The first 5 rows are patterns. Each new row is the sum of 2 different patterns, raised or lowered, with some noise. Before adding, each is slid sideways (what falls off one end comes back at the other) and multiplied by a number that may be negative. Names go in the order of the patterns.
Known rows, each followed by the names of its patterns:
[ -8 -12  -7   4  -1   0   5  10  19   4  -6 -21  10   1 -19 -13   0 -13
  11  -7  25  13  18  -7   3   4  -2  10  -7 -11  20 -12  -4   0  -7 -18
  -2   6 -11  -2  10  21  -3  -6   6  11  19]
q66
[  3   2  13 -14   6  -8   2  -5   5 -11  -1   4  -2  30   1   7  -4 -25
  11  -3  -9   5  18  11 -13  24  -6  14  28   8  -8  -8  -7   1   9   4
   2  12  -4  -8  -7   6   6   0  -5   1  11]
q124
[  1  -1  18   1  -5  -6 -11  24   9  13  -7   2   4   2  -1  -3   9 -13
   3  14  -8  14 -12   7   5 -11  -1  12 -24  -5  15   7  -1  -9   6   3
   5   0  13   0 -21  -4 -18 -12  -7   8 -15]
q954
[ -8  -3   0  10   4   1   9  11   7  11  -6  -4  -8   2 -15  -2  -3  -1
   1  26  -3  18 -10   2  11   0   1 -14  14  27  17  -3   4  14  11  11
 -10   2   6   7   0   8   2 -23   9  14   8]
q543
[  2  -2   0   8 -13  11  -3  -4   3  10  15 -18   3   3 -15   2  -9   1
   2   3 -12  -1  -3  16   9  10 -16   4   3 -22 -11 -12   6   3   7   8
  -6  -7   2 -30 -13  -7   7   5   1  18 -19]
q934

New rows, each followed by the names of its patterns:
[ -4   8  -4   0   8   7  18   3   1  12  12  22  14   5   1 -11  19   4
  10   4   9  -2   2  -3  18   9  24   0  21  11   4   2   3  17  12  -6
  19 -11  13  11 -26  -2   3  29   2 -13  11]
q543 q934
[  0  -2   8  10  -9   4  -7  -9  10  20  -1 -11   9  10  -9 -19  13 -11
  -2 -18 -18   0  13  -7  -7   3  -5  22 -10 -13  -9 -21  28 -14 -12  20
  27   8  -3  12   0 -12  13 -10  -3 -11 -12]
q66 q124
[ 17   3  -3  -1   2  19   5   4   4   9  -7  -4  -8   0  31  23   3   2
   3  25   3   9   0  24  -7 -15   8   7  13  22  12  -8   6   9 -10  21
  11   7  19  17   1  -4  18  12  -3 -16   8]
q66 q124
[ -8   3  -6  -3   9   0   3 -12   3  -2   0   4  17  -1  24  11   4 -25
  -2 -14  -5  12 -10   2  -1   5  -2 -28 -11   5  -5 -18 -19   5   5  -3
   7  -6   6  -6  -3  16   2 -10  -4  -5  -4]
q543 q934
[ -3  13 -14  10   4 -16  21   4  18  -4 -20   3   0   5  -2  -4 -10   2
  19   0  -1  17  -2  12  22  -2  -6  10  13  11  -7  -9  -4  17  -4  -3
  17   6  20   4  10   0  11  12  14   6  29]
q543 q934
[ 26  -3   4  28  11   3  -3  10   3 -11   1 -13   0  -7   4 -17   8   6
  20   0  -1   5  -5  26  20   5   1  -1   8   1   5  -8  10  -6   4  38
  -4  21 -11  -9  16 -10  -4  18  -7   6   8]
q124 q954
[ 17   9  -3   0 -13   3 -28 -19 -20  -4   0  -2   4 -10  14   7 -15   7
   0 -19   4  -1   6  -7  -2   0 -10  -9 -10 -17 -17  -9 -19  -6  -1  -5
   1  -2  -6 -10  -9 -21  -6  17   7 -19  -8]
q66 q543
[-53 -47 -28 -34 -12 -57 -58 -57 -45 -35 -36 -54 -16 -31 -44 -59 -54 -53
 -56 -21 -38 -43 -31 -50 -28 -54 -41 -62 -43 -69 -49 -26 -56 -45 -29 -34
 -46 -68 -59 -43 -33 -55 -49 -68 -44 -55 -33]
q543 q934
[ -4   4 -25 -11  -9  -6   7 -13 -11 -16   6  10  -5 -10  -2  -5 -13 -18
   3  -2 -20   6   2  -7   3 -18  -4   6 -15  -5  -9 -33 -18  17  -5 -11
   1   6   4  -7 -10  -1 -13 -21  -5 -23   6]
q954 q934
[-16 -31  -9 -26  -6 -20   2  -8 -23 -30  19  -4 -28 -27 -14  -4 -26 -23
 -23 -21 -19  -8  16  -9  19   1  -1 -19   2 -34  -7 -45  -3  -8 -16  -1
 -36  -8 -36 -28 -28 -14 -16 -23 -18 -30  10]
q954 q543
[ 35  14   9  -6  19  21   4  10  13   0  27  13  41  22  33   9  10  32
  11  32   9  10  33  14  15  13  12 -23  14  17  10  34  19  41  21   8
  10  19  46  -8  10   1   0  10  22  27  32]
q66 q124
[-15 -23  -5 -29 -16 -19  -7  -5  -6   4 -32 -10 -12 -19   7 -24   5 -12
  -9 -10   7   4 -27  -6 -26 -23 -12 -14   8 -14  -5 -13 -13 -23  -3   7
 -17 -18 -15 -25 -32 -14 -14   0  -7  -9  -6]
q124 q934
[-2 21 14 16 27 13  7 45 23  4 19  7 28  6 15  8 19 -3 15 38 18 52 27 27
  6 11 24 15 -7 20 33 29 17 13  4 15 41 20  7  9 12 19 14 29 15 11 20]
q124 q954
[-20 -42 -13 -39  -2 -10 -41  -7 -15  -5 -24 -25 -29 -19 -12 -27 -33 -42
  -7 -14 -25 -31 -31 -17  -9   7 -27 -28 -24 -14 -22 -31 -28 -15  -2 -33
 -27  -8 -15 -12  -4 -19 -12 -24 -25 -28 -11]
q66 q543
[  4  -1 -26 -21  -8 -21  14  -3  28   8  29  -5   4   4  -3 -17  -4 -27
  26 -12 -15  -1  -8  -2 -16 -22 -25  -1   5   3 -14 -15  13   7  10 -13
 -10 -13   2  20  -9 -10   0  23   5  -6 -28]
q66 q543
[21 37 10 31 15 28 24 17 18  5 22 24 12 10  1 13 19 23 36  5 21 14 20 15
 28 24 27  4 14 -2 26  4 13 23 23 24  7 12 29  4 36 13 13 54 28 22 -5]
q543 q934
[ -4  -6  -1   1   5  10 -26   2  -5  10   2  12  15   3  16  -2 -11 -21
  -4   8   0 -10   6  14  13   0  -6   0 -12   8  -9 -14  -3  -1  24 -15
   1  17   8  -7  -1   4   4 -21   1 -15  11]
q66 q934
